There are 4 hidden switches. A switch that is on adds its own fixed numbers to the row, and there is some noise. The rows also spread widely along 2 directions, which tell nothing about the answers.
Some rows, each with its switches (1 for on, 0 for off) after it:
[  5   1   9  16  34  18  -1   5   0 -12  -7  -7  -4  -1  -1  -3] -> 0 0 0 0
[ 20  -8  -9  25  16  19 -19   4   5  -6   8   1   5 -24  21   1] -> 0 1 0 0
[ 13  -4  -3  24  32  16 -21   1  12 -20 -10   2  -3 -20  -6 -13] -> 1 0 0 1
[ 12  -3   1  15  20  14  -6  14  13  -6  -9  -6   5 -17  -1 -11] -> 0 0 0 0
[ 19  -7  -2  33  24  21 -24 -14   3 -18   9   8  -3 -12  14   6] -> 0 1 0 1
[  8   4  11  16  43  15  -9   3  17 -18 -13  -2  -6  -5 -14  -9] -> 0 0 0 1
[ 15  -8  -3  34   5  30 -26 -16   4 -14  12  11   8 -20   6  -3] -> 0 0 1 1
[ 14   5  -4  17  40   6 -10  28  23 -14 -12  -8  -4 -18   2  -6] -> 0 1 0 0
[  4   6   9  12  47  10  -7  11  21 -20 -18  -5 -10  -1 -16 -10] -> 0 0 0 1
[  8  -8   6  26  23  25 -16 -13   2 -14   1   6   1  -6   3  -1] -> 0 0 0 1
[ 15   3   0  35  28  23 -19 -11  -8 -21  20   5 -15  -3  22   4] -> 0 1 1 0
[ 16  -3  -2  29  15  24 -21   3  17 -17   1   6   6 -16   1 -11] -> 0 0 1 1
[ 17  -1  -4  36  23  23 -20  -2   1 -21  14   3  -7 -13  22   3] -> 0 1 1 0

New rows. What belongs after each?
[  8  -7   9  27  30  26 -14 -16  -1 -15   2   7  -4  -3  -1  -1] -> 0 0 0 1
[ 20   1  -4  18  30   6 -23  21  34 -15 -11   2   2 -24   0 -12] -> 0 1 0 1
[ 16  -8   2  35  23  25 -24 -20  -3 -18  12  10  -7  -7  16   7] -> 0 1 0 1
[ 29   2 -17  34  24  15 -36  13  25 -27   1   8  -1 -34  10 -14] -> 1 1 1 1
[ 16   0 -11  29  24  16 -27  13  22 -22  -7   5   2 -28  -8 -19] -> 1 0 1 1
[ 22  -9  -7  32  15  19 -29  -2  14 -11   3  10   6 -27  15  -2] -> 0 1 0 1
[  6  10   0  16  49   6  -4  18  13 -20 -16 -10 -14  -9 -12 -11] -> 1 0 0 0
[ 15  -7   0  35  11  30 -26 -15   3 -14   8   9   0 -16   6  -6] -> 0 0 1 1
[ 18   1 -10  31  23  16 -27   7  16 -26  -4   3  -2 -25  -1 -17] -> 1 0 1 1
[ 23  -9 -11  35  19  20 -30 -12  -1 -21  13  12  -3 -22  17   1] -> 1 1 0 1
[ 13   4  -6  29  30  18 -13   7   5 -22  -2  -4  -6 -15   2 -12] -> 1 0 1 0
[ 20  -5 -10  20  13  15 -18  16  18  -5  -2   0   7 -31  16  -3] -> 0 1 0 0
[ 11   3   0   7  31  12  -5  26  28  -2 -18  -9  10 -20  -7 -16] -> 0 0 0 0
[ 10  -9  -2  29  14  28 -13 -14 -15 -13  10   0  -1 -13  11  -2] -> 1 0 0 0
[ 16 -12  -2  32  18  22 -26 -12   2 -12  10  13   3 -13  17   6] -> 0 1 0 1
[ 13 -13   1  28   7  26 -22 -11   7  -6   3   8  15 -22   2  -1] -> 0 0 0 1
[ 11  -7  -2  28  23  22 -23  -9   4 -19   1   5  -1 -16   1  -6] -> 1 0 0 1
[ 14 -15   1  39   5  35 -27 -26  -8 -12  17  15   7 -12  12   1] -> 0 0 1 1
[ 11   1  -3  16  33  13  -6  21  17 -17 -16 -10  -1 -20  -6 -14] -> 1 0 0 0
[ 11  -8  -1  31   8  33 -18  -9  -9 -10  11   4   3  -9  12  -4] -> 0 0 1 0
[ 17 -12  -6  31   7  27 -20 -12  -7  -9  18   4   5 -18  27   7] -> 0 1 0 0
[ 21   2  -8  16  28   7 -13  25  24 -11  -8  -4   4 -22  10  -7] -> 0 1 0 0
[  7   6   5  11  36  11   2  20  19 -10 -18 -13  -7  -6 -12 -10] -> 0 0 0 0
[ 16  -7  -6  28  17  20 -26 -12   7 -17   5  12   0 -18  17   3] -> 0 1 0 1
[ 14  -3   2  25  27  21 -14 -10  -8 -13  11   4  -8  -7  17   7] -> 0 1 0 0
[  8 -12   8  34  15  32 -19 -30 -12 -11  17   6   2  -6   8   2] -> 0 0 0 1
[ 18   5  -4  20  40  10 -19  14  24 -22  -7   4  -7 -15   1  -5] -> 0 1 0 1
[ 20  -4  -2  31  20  22 -27 -15   8 -15  12  10  -1 -14  17   5] -> 0 1 0 1
[  8 -14   6  32  11  33 -18 -24 -10 -11  12   8   6 -12   6   3] -> 0 0 0 1
[  3   0  12  17  35  20   3  -2  -4 -15  -4  -7 -10   4   1  -1] -> 0 0 0 0
[ 21 -10  -8  28  16  19 -28   4  15 -13   3   7   4 -25  13  -3] -> 0 1 0 1
[ 20   2  -1  39  31  26 -28 -16  -5 -29  16  13 -13  -1  14   8] -> 0 1 1 1
[ 12   0   4  12  35  12 -12  18  31 -11 -18  -3   1 -18 -12 -13] -> 0 0 0 1
